The rows of a group lie close to one hidden flat surface of 12 dimensions, which passes through zero. Surfaces can cross.
Some rows, each with its group after it:
[-34   1 -10 -31  27  15   8  -8 -16  10  -6 -10  23  -8  -2 -30  18   2
   1]
(2)
[ -3  -8  -3  18 -30 -11   5  12 -18 -35 -23   9 -13 -47  -8 -15 -20 -22
  18]
(0)
[-12 -28   1   2  -4  24  -3  31  27 -22  -9  -9 -28 -17   5 -24  -5   6
  16]
(0)
[  3  -5  -8  -1   3 -24   6  -3  -7 -12 -26  14  -8  -3  -7 -16  -7  -5
   8]
(1)
[  5 -29  27  22 -11  34 -18 -12 -11  13  21  10  10  23  20   7  11 -26
   6]
(1)
[ 33 -13  -2   8 -23   5  10  -8  -9   1   6  11   1 -20  13  30   6  -7
  25]
(1)
[ 12  -6  18   0  -6 -24  11 -23  -4  13  -1  23   3  25  59  18   5  -5
  -4]
(3)
[ -8 -37 -10  -4 -12   6  -2   5 -17  46  -1  -2  10  18   5   3  21   4
  33]
(2)
[  2   5   6   7   7  -7 -10   1   1 -13  11   2   0   5 -30  -4   7  -9
  -6]
(0)
[ 11  -8  26  -3  11  11   5  -2 -12   5  -5  -1   6   5  13  16 -20  -3
  15]
(2)
[ 16 -34  12   7   7 -15  19  -7  -7  15  -2 -10   3  13 -37  35  -7  -9
  -8]
(3)
[ 31   5   9  12  20   0   3 -13  38 -19   1  14 -16  -7  23  30  15 -24
 -10]
(3)
[  5  -2  -9  -1   9  -7  -1 -10   9 -10   4  11  -4  -4   5  13  17  -9
  -5]
(2)
[-12  -8 -32  12 -35 -46 -15  28  -8 -14  13  12 -25  13  11  32  11  14
   5]
(3)
[-23  23   2  16 -11  24 -18   4 -23   6 -16   1   6 -26  -1 -17   7 -18
  20]
(0)
[-14 -32  17   0  16  15  11   2   1   2 -26 -12 -11   8 -11  -6 -14  -6
  -7]
(3)
[ 15  16 -25  16  15  -8 -16  -1  33 -25   5  12 -15  -7 -18  17  23 -18
 -13]
(1)
[  2  -2  13 -17  -2  14  15  14  28 -15  23 -28  -3  -9   7 -24 -36  28
 -22]
(2)
[ 23   7  -8  -7  15 -31  14  -3 -12 -23 -20   8   7 -23 -31  -1 -28  -5
  11]
(1)
[-19   4   0   8   8 -37 -16   8  -2 -37   3  12 -24  -3 -29  32  25 -17
  -2]
(0)
[  8   2   7 -11  30 -20  -8 -11   5 -15  -3  17  -6  13 -25  -2  22  -5
   4]
(0)
[-10  -5 -11 -11  28   0 -17  20   3 -31  19 -13   0  -5 -19  11 -28   1
  -2]
(1)
[ -7  19 -17   9 -21  -1   4  27 -26  35  12 -34  24   3 -18  23 -46  23
 -12]
(1)
[-16 -10  -5  12 -19 -19 -18  13  -4  -7  22   0 -14  24  -5  10   5   5
 -13]
(2)
[  5 -16 -39  13  -8  13 -16   0   0   4   0  10   3   2  28   4  -8 -13
   3]
(1)
[ -3 -14  12  19   5  -8  -1   4  -1 -13 -43  17 -28   9   4   0   4 -24
   4]
(3)
[ 17 -21  12   8   3 -16  15 -13  10  17 -14   8  -7  -3  -8  18  26 -17
  16]
(0)
[ 12  22 -12  16  -9 -29   5   0  23 -10 -23  13 -25  -8 -24  -1  29  -3
  -1]
(3)
[ 14 -17  45  14  -5  -1   3   1  -9  13  -7  -2   6  23 -19 -18 -23  -6
   6]
(2)
[-14 -27  13   1  14  11 -15  -3 -53  12 -10   3  15  15 -10  22 -13 -20
  26]
(3)
[ -6   4  18   6 -10 -18  22  -4  12  11 -15  -5  -6  17  23  -5 -11   9
 -33]
(3)
[ 14 -11   4  11 -20   5   8  10  28  -7  14  -7  -5   0   4 -19 -14   6
 -18]
(3)
[ 36 -26 -23  -5 -15  18   7 -11  17 -33  30   8  13 -41  21  -8 -22  -9
   9]
(0)
[-7 17  8 -9 24  4 -4  0  5  6 -3 -2 -1  9 -9  3 12  4  3]
(0)
[  8 -15   8   2  14 -20  16   6  24 -13  -1  -8  -9   1 -38   1  11  -5
 -15]
(2)
[ 10 -17  -8 -10   7   1   5 -12   4  -1  -6  11   6   0  20 -20  -7  -5
   5]
(1)
[-16 -34 -30   6   4   5  -3  17  -8   1 -24  -6 -20  -4 -25  26  12  -3
  19]
(3)
[ -6  -6   2   2 -13  -2   4   0   8   6  14  -8   3  -1  -8  -4   5   2
  -7]
(0)
[ -1  22   7  39 -10  12  -2   6  29   8   3 -12 -16  24  16  31   2  -5
 -57]
(0)
[ 11 -15  16   7 -10  19   9  -5  -4  18 -12   2   3  -2   8 -13   1  -5
  16]
(1)
[  2  17  27   4  29  27  -6   1 -14 -26 -18  -5   4 -17  10   3 -41 -19
  -4]
(1)
[-53   8  29  -9  -5 -29   1  -7 -25 -25   6  -3  -1 -21  -5   2   7 -16
  -8]
(0)
[-25  20  18  18  20  37  -4  24  19  -5 -43 -11 -35  -2  26  16   0  -5
  -5]
(2)
[-25  11  -3   8   1 -19  -4 -20 -23  -7  -1   0  12  12 -23   2   0  -9
 -37]
(3)
[ -2  17   8  -3  11  10  -2   0  -3  -9   0  -4   5  -9   0   3 -10  -1
  -5]
(1)
[ 16 -29   3 -24  15  -7  14 -25  23  -1  19   6   4   3  20   1  15   3
  -5]
(1)
[ -7 -22 -11  -6   3  14   1  -5 -22   9   6  -1  19  -3  21  10  -4  -7
   7]
(2)
[ 25  -2 -23   4  -7 -10   5   6   6  17  -8   6  -7 -14 -20  29  21   2
  27]
(2)
[  9 -30   8  41 -38  10 -14 -16 -12  22  18  14  11  31  10   0  14 -26
 -11]
(1)
[ 11  13   1  -8  20  10  -3 -21  -4   1 -12  20  12   0   6 -18   9 -11
   9]
(0)
[ 13  -4  11 -23  19 -41   4 -10  23 -30   8  18 -23   7  10  26   7   8
  -1]
(2)
[ 21  38  45  15   3 -26  -6  -6 -18   3  11  12  13  16  23  37 -11 -11
  -6]
(3)
[  7  -4   3  -3  -2  -3  -1   7 -20   4  11  -6  14  -1 -22   7 -17   5
   9]
(0)
[ 12  12   1 -20  -7 -15 -13  20  -6  -5  32  -6  -5  -6 -13  21 -23  31
  32]
(2)
[ -6  -9 -12  -4   3  -6   7  -5   3 -18  21  -6  10  -4   2   5  -6  -5
 -25]
(2)
[ 16 -18  10  17 -21   9  14  20 -16  17 -12 -15   5  -4 -10   8 -38   3
   9]
(3)

New rows. What belongs after each?
[-10  13  32   4 -26   3   5  11 -16  -5   9  -8  -7  -7 -16   6   2  11
   6]
(1)
[-11 -19   7   4   4  11  12  -7   6   9 -21  -6  -9  10  16   5  -5  -4
 -18]
(3)
[ -5  32   3  30 -44 -22  18 -12 -19  -4 -12  -1  11 -40  -9  -2 -11 -22
 -21]
(0)
[-19  15  22 -46  19  -4   0 -16 -11  -1   9   5  13   9  21 -38  -9  25
  14]
(2)
[ -1 -26 -12   2 -18 -10  10  18 -14  34   0 -18  13  15 -12  -5 -25  16
   9]
(1)
[ -6  -2  18  34 -17  19 -10   5 -20   2  -3  -3   2 -17  -5  13  -7 -32
   8]
(0)
[ -6   7   7  24 -23  14   6  -3  27   1   4  -8  -7 -15   0 -24   7 -10
 -22]
(0)
[ -5   5   3  -8  28  20   4   7  32 -12   2 -14 -12 -11  -5   1  15   1
  -9]
(2)
[ 15   2 -12  -6  10   2  -2  -7  13   0  -4   9  -1  15  12  -7   3   8
  -7]
(0)
[ 20 -27 -23   7  -6  32  -1  -1   8  17  18 -16  19 -20 -48 -15   0  -4
  11]
(3)
[ -8  -2 -12 -13  -1  -3  20 -20   9  -1  -6  -3   2   3  38   3  -7   9
 -33]
(3)
[-17   5  11   8   6  -8 -12   5 -24 -11  -8   4  -6  -7 -14  19   3 -16
  14]
(0)
[ -3 -26  23 -19   8 -10  13 -15  12 -11   9   0   5   1  -5 -39   0  -3
  -6]
(0)
[ 11  26 -16 -12  -9  -7   3 -21  11 -10  11  23   4 -11  65  -1   6   5
  -8]
(3)
[ -9  -8 -16  12   9  11 -11  20  20  -2  -8  -8 -18   6  -3  -3  -2  -1
  -2]
(1)
[ 22  19 -24  -7 -20 -13  -7  10 -16  -6  16   2  11 -27 -31   2 -16  13
  29]
(2)
[ 12  14  -5  -1  11  -7  -2 -12   7 -12  -7  15   1  16  -3 -23  -6   2
 -22]
(0)
[ -7   8   5  27 -19  12  -8  14  -1  28 -32   1 -19  16   6   1  11  -1
   7]
(2)
[  9  12  18  19  -3 -10  -4   9  -1 -10   1   6  -6   6   7  18  -9  -8
  -2]
(3)
[-26 -41  23 -15  13 -16  -2 -11  -2 -28  21   7  -8 -14   9  15  23 -25
  11]
(0)
[  4   8 -17  -9  -4 -15   4   5  -1 -12   3   2  -5 -13   7  20  -9  11
   5]
(2)
[-27  18 -17 -29  22  -8   1  -1   9  -7  -2  -5  -8  -5  -9  -6  22  21
  -2]
(3)
[-12  -7  20 -27   6   3  19  -1   2   5  30 -27  18 -26  -5  10 -11  10
   5]
(0)
[ -8  15  27  -7  29  21  -1 -20 -11  -3 -14   3  10 -15   7  -8   5 -22
  13]
(0)
[ 12   0  -2 -14  17   0  -5   2   2 -16  17  -2   8   4  -9   0 -15   9
  -5]
(0)
[-18   0  23  -8  -9 -15  11   1 -10 -31 -26  20 -38  -7  27   7  21   6
  14]
(1)
[ -1  -7  12  32 -23  42  -5   0 -16  27 -13  -4   8   5  34   5 -15 -21
   1]
(0)
[ 17  -1   0   4  17   8  -8  -8  35 -16   3  10 -12   7 -10 -22  17  -7
 -12]
(0)
[ 35  11   8 -40  16   5  13 -33 -10  -6  24  10  29 -21  45  21 -32  12
  19]
(2)
[ -1  -6  -3   9  -8 -22  -6  16   4  -4  13  -6  -7  36 -31  -7  -8  16
 -22]
(0)
[-12 -26 -12   4   1   4  -4  34  23 -17  14 -18 -15  -5 -42  -9   8   6
  -2]
(2)
[-27  -8  -6 -23   0   2  -9  -8 -13   5  30  -2  14   0  17  -5  18   4
   8]
(0)
[ -3 -20  14  -2 -13   7   7   4  20 -10  37 -20   8 -14  -7 -16 -11   0
 -21]
(0)
[ -7  38  13  23 -29 -13 -19   0 -21  19   7   6  -6  26  19  22 -13  14
  -7]
(2)
[-13   8  13   4  14 -24  -9 -10 -23   2 -18  16  -3  39   3   4   4  -3
 -15]
(0)
[-25  13   5  -7 -17 -20  15 -10  -1 -15   3  -5   4 -16  21 -12 -10   3
 -27]
(0)
[ 19 -12   1  -2   9  12   6  -1  -3 -13  -5  -3  18 -11  -1 -26 -49 -12
  -4]
(1)
[ 19 -16   1  19  -9   9  18   8  19  -5 -26  -3  -8 -14  -7 -18 -13 -10
  -5]
(2)
[ 32 -41   8  11  14  42  -7  -2  21 -21   4   2   3  -9  11 -23 -29 -28
   8]
(1)
[  7 -22 -50  -8 -26  -9 -10  11 -20 -15   0  20  -3  -3  30 -10 -18  15
  18]
(0)
[ 20 -12  15   1  -6   7  -7  18  15 -18  -4   9 -10  -9   2 -32 -11  -2
  30]
(3)
[ 12  35  18  -9  12  12  -3 -10  24  21 -13  11   4  -3   3 -46  34   6
  29]
(3)
[ -1   5   8  15 -22  12  -7  -4  11 -36  12   5  -9  -9   8 -35  -7  -9
 -28]
(1)
[  4 -42  24 -16  18  -7  43 -12 -15   3 -19 -12  26  -3  -1 -12 -26 -12
 -12]
(2)
[-17  39 -39  13   1  13   3   7 -13  -6 -45   0  -1 -38  -3  -7  15 -16
  -3]
(2)
[ 18 -10   4  15  16  13 -16  -4  11 -12  11   9  -7  14  -2  18   4 -17
  -8]
(0)
[  2   1  -4  -1  11   3   4   5  -1 -11  -2  -5   5 -12 -14   7  -2  -5
  -1]
(2)
[ 14  14   8  -1  19  15   0  -4  -8 -16 -15   8   3  -8   9  -2 -24  -8
   4]
(0)
[  1   2  17  15  11  37  -2  21  10  16 -29 -12 -19   6   9  10  -6   0
  12]
(0)
[ 14   5  -1   6  11  -9  -1   2  -1  -2  14  -2  -2  18   0  48 -10   5
 -22]
(0)
[  4  -3 -14   7   5   6  23   4   2 -14 -23 -11  10 -31 -13  -9 -13 -17
 -21]
(2)
[  1  15  -3 -21  13  -9  22   0  21 -22  -1  -9 -11 -36  10  21  -3  10
  -4]
(0)
[  3   4  17  20 -15  11   5 -11   3  37  -3  -6   8 -10 -17   4  32 -21
  12]
(0)
[  5  25  15  16  -8  43 -16   0  -6 -17  15  -1   0 -24  16  24  -3 -15
  -3]
(1)
[ -7   2  -6   4 -11   4  -1  -1  -5  -1  17  -7   4  -3  17  24  -5   0
 -11]
(0)
[ 4 -1  0 -4  7 12  6 -7 17  2  4 -7  5 -5 -6 -7  2  2 -9]
(3)
